All groups share one centre, and each spreads out both ways along 11 directions, with some noise.
Known rows, each followed by its group:
[  4 -16  -2  11   9  -3  -4   6  -1   6   7 -13 -26  18 -27  -1 -11  -3
   1] -> k827
[ 12  -5  11  -2   2  -5  -6   8  -3   7 -10  -8   8  -6   0 -10   1 -13
   5] -> k304
[-11   4 -13  16   8   7   1  14   3  -4  14 -17 -14  13 -12  -6   4   7
   2] -> k304
[  6  -7 -16   6  23  16   3   1  -9  -1  -7  -1 -20  -9   0 -17   6 -11
  29] -> k304
[ -2   0  -3  24  -7  -3   4  17   3  21  15 -16 -16  -8 -22 -18 -12  -8
  -2] -> k897
[ 11 -15 -10  -5   5  14  -4  -5  -6  13   1  -5  -8   6 -24   6   5  18
  18] -> k897
[  5 -14   8  -8  10   6  -6   3   0   5 -10  -3   9 -13 -13   6  -7 -16
  21] -> k304
[ -5   1  -2  -2  -6  -8 -17  21 -15  -1   7  15 -13  18   2  10 -11   1
 -13] -> k827
[-13  24 -12  12   7 -10   2   6   4  -8 -14   9   4   7   1  -7  -5   2
  -3] -> k827
[  6  -8   8  -3   4  -2 -12  18  -2  -3   9   1  -9  11  -4   4  -9  -8
  -2] -> k389
[  8  -8   0  15  14  -2   7   0  11   7 -20 -28  -5  10  -6  -4  -3   5
  -1] -> k827
[  4  -3   0  10  -5 -17 -14  18   9  17  18  -3 -11  19 -18 -23   2   3
   9] -> k304
[ -1  -4   0  -3  -7  -5  -7   1   1   5  21   4 -15  11   6  14  -3  -5
   2] -> k389
[ -4 -25   8  -1  -2   3 -16  13   5   2   0 -14  -5   8  11  27 -11   1
   0] -> k827
[-10  -6  -8   4   6  -3   0  -2  -2   3 -11   5 -15  22   3  11  -9   4
   0] -> k827
[  8  -3  -1  10  11   0   1   7  -7   7 -23   0  -3   2 -14 -13  -8  12
  -5] -> k389
[  5  -7 -15  -1  -5  -1  -3  -3   8   4   5   2 -14   7  21  -2   6   8
  17] -> k827
[  7  21  -3   8   5  -3   0   2  -3  -9  15   0   2 -17  -3 -18  13   0
   4] -> k389
[ 12 -17  -8   4 -15   7  -7   9   0   0  -5 -21  -5 -15  13   8  -2  18
 -10] -> k827
[  6  -9   8  13  23  11  -5  14 -11  21 -16  -1   4  14   1   7   3  14
   4] -> k897
[  7 -13  -3   2   7  -3   1   5   9   5  -7   7 -18   0  -2 -14 -13 -15
  22] -> k389
[ 12   0   2  10  12  -2  -4  16   3  -8   1 -13 -10 -17 -10 -26  -2 -16
  11] -> k304
[  3   6 -15  11   5   2  12  -8   5   0 -19  -3  -2 -22 -19 -22  -3   5
  10] -> k897
[ -1  19   3  -1  -1   1   1  -3  -9  -1  10  11  12   1 -11   9   4  12
 -18] -> k389
[ -8  12   4  10  -1  -9   0  10  -1  -3   7  -4  -2  -4 -22  -6 -11 -16
 -14] -> k897
[ 12   2  12 -15   3  16   4   4  -6 -18   6   2  11 -12   9  11   3  -6
 -12] -> k389
[-10   9 -14  -1  -3   2 -14  16 -20   9  -3  22   3   4  -2   0  -1  -1
   6] -> k827
[16 -2 24 -7  8 -1  4  0 13  8  4  7 16  3 -2 -1 -1 -2  6] -> k389
[ 14  -3  14   9  17  -2  -2   7  -2  -2  -6 -15  -1   5   0   3   0   4
 -16] -> k897
[ -3   8 -16   6   4   7   3  -6  -4   9  -4  11  -1 -15 -23 -13   1  10
  19] -> k897
[ 13 -15 -13   0 -14   3  -1  -8  -5  19   0   1 -12   7   5   0   6  22
   8] -> k827
[ 21  -8   1  14   1 -10   0   1  13  22 -15 -15   2  -9   1 -19   4  12
  10] -> k827
[  3   7 -14  29   4 -10  15  -2  14   1 -22  -7  -6 -18 -10 -20 -15  18
  -7] -> k897
[  8   3  -5   9   6   4   6  -3  -9  -7  -9  -3 -13  -7  -9   3  -9   7
 -17] -> k304
[  9  -8  -2   3  12  -8  -6   5  -9  -1 -19   9 -13  13  10  -4  -3   0
  -2] -> k897
[ -5 -21 -15  10  -1   8 -10  20  -2 -11 -18 -14 -18 -14  -5   4 -22   4
  -3] -> k827
[ 13   8  -9   2   8   5  11 -16 -20   2 -14  18  -9  -7   9   0   0   8
  -8] -> k304
[-1 11  0  0  6  0  5 -9 13 -1 14  7  8 -6 -9  2  5  8 15] -> k827
[  2  -6   6  -4  -3  -1 -16  12 -17  31   1  14  10   7 -25   2   2   1
  11] -> k827
[ -6  -3  -9   7   4  -2   4  -5 -21  12 -32  16  -9  17   2   5 -11   3
 -12] -> k389
[ 14 -14  -1   8  -6  -8  -2   4  11  -3  -5 -15 -12 -10  -2   1 -12  10
  -4] -> k304
[ 19   1  20   0  27  13   8   3 -24   6 -27  -9   8   5 -21  -9   1 -16
 -17] -> k389
[ -2  -2 -11   3   6   1  -6   7  -5   7  -1   8 -10  -5 -24 -18  -3  -5
  22] -> k304
[ -2  13  11  -2  14  -1 -15  23  -6  -7  10  11  11  -2 -20  -8   2  -7
   2] -> k389
[ -2   5 -11   5   9  13   8   1 -20  -2 -19  -6  -6 -10  -8  -3  -5  -4
 -15] -> k897
[ 12   6  -4 -12   5   6   0  -9 -10  -7  -6  11   5   0  14   4  14   6
   3] -> k897
[-9  8 -5  1 -3 -3 -2  2 -1  2 -8  7  9  3 18  3  4  6 -1] -> k304
[  8  -3   4   5  27   8   1  -2  -3   6 -24  -3  11   2  -5   0   6   5
  12] -> k897
[  8  -5  -7   6  -3  -5  -4   8   7   0 -16   7   0  -3  -2 -11  -5  23
   1] -> k389
[ 18  -4  20   5  17  -3   5   7   3   5 -24  -8  13   1  -3 -13  -3  -1
  -7] -> k389
[  4  -1   7   4   9   2  -1   9   2  -1 -10 -20  10   0   8  -5   5 -10
   1] -> k304
[ 10   1   7  -7 -11 -15 -14   9  -7  21   7  17   1  18   5 -14   8  -4
   9] -> k304
[ -1   6  -3  16  11  -4   6  -2   2  20 -21   2   5  -2 -18 -14  -2   6
   9] -> k897
[ 10   9  11  13  16 -11  -1   5  -1   8  -4   2  -1   2 -24 -17  -4  -4
  -1] -> k304
[  2   5  18  -2  17   7  -7  19 -18   4   8  -5   4   9  -8  -3   3 -31
  -6] -> k897
[ 11  -8   5  -9  -1   3 -13  13 -13   7   2   3   3  12   5   1   9  10
  -4] -> k389

New rows. What belongs after each?
[ 20   5   1  -6  15   3   5 -13   7  -4 -12   2  13  -6   8  -1  14  17
  10] -> k897
[ 17  -8  -5   3   4  -2  -5   1  -7  -1   3  11 -23  -6  -4  -3 -12   1
   4] -> k304
[  7  -7 -22  12   1   5  -5   5  -5   6  -3 -18 -12 -13 -17 -17   8  15
  13] -> k389
[ 20 -10   4   2  12  -5   9 -16   3  12  -6   2 -15   9  22 -17  11  -4
  15] -> k827
[  0  21   0  16 -13 -10  12  -5   9   4   9  -3   4 -19  -3 -12  -3   6
 -17] -> k897
[  5  -6 -13   3   1   2  -5  13  -9  12   3  -1 -15   4 -15 -25   5  -5
  15] -> k304
[ 2 -6  3  2  2 -4 -8 10 -1 20 -4 -5  3 12 -8 -9  3 -5 15] -> k304
[ 17 -12  17  -6   8  -5  -1  -5  -9  15 -12   1   0  11   4  20  -6  -1
  -6] -> k304
[ 15  -9  -4  -9  -3   4  -3 -10  -7  15   1  15 -10  -4 -16   4  -5   7
  13] -> k304
[ 17   7   9   6  24  -6  11  -8  -2  13   2  -7  -9  22 -16 -17  11 -10
   6] -> k827
[ -7  -1 -13   8   9   0  -3   4 -15  -4 -22  14 -11   9 -18   6 -16  15
 -13] -> k897
[-13  12  -4   6 -17 -20 -13  21   2   7  14   4   3  23   4 -10   5   7
  -6] -> k304
[ 11 -22   9  -6  -4   0 -15   6 -12  23 -10  10   4  -4  13   5  -1   5
   6] -> k827
[  5 -12 -16  -5   0  11 -10   6 -13  -1  -5  15 -16   7  31   4   9  11
  11] -> k897
[  1   3  -8   8  16  12  10 -11 -13  15  -7   7  -5  13 -14   1  10  10
   6] -> k304
[  8   1  -9   6  23  17   2   8  -9 -10   6  -9 -16 -10  -4 -15   8 -16
  14] -> k304
[  4  19   6   6   7  -9   6  -1   1   8 -14   3  20 -12 -25 -19  -2  -3
  -2] -> k304
[  3   4   1  23   9   3  10   7   7  25 -12 -14   8 -16   2 -22   4   0
  12] -> k897
[-6 21 -3  6  3 -7  4 -5  8 -8  2 14  9 -1 15  7  1 17 -9] -> k304
[ -2   0  -2   7  17 -11   6  -7   8   5 -25  10  -4   5  23 -14   2  -6
  15] -> k827
[ 12   0   5   0  10   4   3   2  -2  10 -15   5  11  -6   2 -16   8   3
  12] -> k389
[  5 -26   1   0   9   6  -2  11  10   7 -28   2  -4   4  -5  -2 -17   2
  13] -> k389
[-11   6 -18   8 -11  -9  -6  14 -10   6  -2  11 -12  23  20 -15   9  10
  -5] -> k304
[ 20  10  -2   8  14   6  17 -16  -4  -5  -9  -8  -8 -12   0 -18   7   0
 -11] -> k827
[ 21  -7   0   5   1  -6   2  -1  -6   7  18  -6 -33  11  10  -8   2 -16
   2] -> k389
[ 18   6   3 -14   0   2   2 -14   3 -11  11  -6   7 -10   0  -7  14  -8
  12] -> k897
[ 11   4  -1  -5 -11   7   8 -10   1   7  16 -10   6 -14   4  -4  16  -2
   7] -> k897
[  3  -5   1  -6 -11  -8 -15  13  -7  24  13   8  -1  27   6 -15  17  -4
  15] -> k304
[ 26  -9  19   1   1 -13   0  -6  -8  21 -16   3   0   2 -25   2 -14   2
 -13] -> k304
[ -2  11   5  11  12 -12  -1  -1   0  11   2  -4   5   6  -3   0   3  -6
   4] -> k389
[  2  -5  -4   0   2   3  -9  16   1   1  -4  12   0  -3 -27 -13  -6  14
   8] -> k389
[  1  -3   8 -11  15   9  -4  -4  -9   8  11  11   1  10   5   3  10 -14
  21] -> k827
[  3  -1  -5   7   2  -6   6 -10  15   0  -8   3   0 -13  10  -4  -1  14
   8] -> k827
[  3 -15 -14  11   8  -8 -16  16   2  -1  -2   8 -32  10 -22  -8 -19   9
  10] -> k897
[  8   3   5  11  20   2 -10  18  -7  16   6  19   1   8   5   3   4  20
   5] -> k897
[  1  -7  -3  -9  -2  15 -11   6  -5  -3   5  -2  10  -2   9  10  12  12
   7] -> k389
[  8  26  18  11  13 -11   9  -6 -10   6   2  -9  14   6   7   1   9  -8
 -19] -> k389
[ 6 -7  7  7 10 -4  3 -1  7  9 -7 -6 -3  4 -2 -4 -2  1  4] -> k827
[-11  -7  -3   1 -13  -8 -18  16  -2  12  -1  16   5   0  -5  13 -12  13
   4] -> k827
[  9   4   1   8  18 -15   9 -13   5   9 -14  15 -10  14  24 -23   5  -4
  19] -> k827
[  6   5   5  -1   8  10   2  -5 -15  14   7  -4   5  20   7   6  20   5
  -7] -> k304
[ 18 -11 -10   9  -7   2  -8  15  -2  26  -6 -25  -1  -1 -18 -16   7  10
  10] -> k827
[ -2   0 -13  -1  -4   0  11 -21   4   0 -15  -6  -1  -5 -32  -3  -4   8
   3] -> k897
[ 19 -11   5  -7   7   3  -7  -3  -4   7   2  -7  -1  13   5   8  12   9
   7] -> k897
[  7  -9  -2  -3   5   2   2 -17 -14  25 -10  26  -8   2 -15  -7   0   6
  14] -> k827
[ 14  -2   3  -3   2  -3 -18  22 -10  -2  25  11 -16   7 -23 -16   2   1
  -1] -> k389
[ 12  -7   5   1   0   2  -4  -5  -6  24  -2  10   8 -12 -23  -9   2  11
  14] -> k827
[  8 -23 -14  -2   0  15  -4   9 -20  -3 -26 -14 -22  -6   0  -6  -8 -15
   4] -> k304
[ -2  -2  -4   1  -2  -4 -14  18 -23  14  -3  10 -16  19 -24 -16  -5 -10
  -1] -> k304
[  8 -20  -2  -4  11  12   0   0   2   1 -11 -25  -2  -1   1  -3   7  -8
  21] -> k897
[  3 -11   2  -5  -3   1  -7   3  11   6   9  -1   4  -6 -21  16  -9   5
  10] -> k304
[ -3 -10 -15  -6  -5  10   1  -1  -5  -3 -19  12  -5  -5  11   6  -8  12
  -1] -> k389
[ 11 -11   3   1  19  -2 -11  11  -7   3 -12   5  -7  19   3   3   2   4
   8] -> k897
[ -9   7 -10  10  14   3  -2   9  14 -12 -20  -2  11 -25 -10 -14  -7  -1
  17] -> k389
[  6  -2   0  13  11   8  11  -4   0  10 -20 -22   4  -8 -18  -6  -2   6
  -3] -> k897
[-12   4 -10  -2   0  21   5  -6  -8  -3  15  -5   7   7   3  26  13  16
  -2] -> k304
[ 14   8   1   7   8  -7  -1   8  -3   8  -2   0   0 -10 -19 -32   5 -11
  17] -> k304
[ 3 -7  8  6 -7 -4  1  0 10 24  4 -4  6 11 17  5  8 13  5] -> k897
[ 13 -18  -3  -1   4   5  -5   1  -2   7   6  -4 -19   7   3  14  -4   7
   7] -> k304
[ -7 -10 -14  -5  10   0  -6   2 -13 -10 -21   6 -16  10 -20   4 -13  -8
   4] -> k897
[ 13 -10   1  -5 -12   6 -13  11 -12  -7  17  -5 -12  -4  18  14   1   3
 -14] -> k827
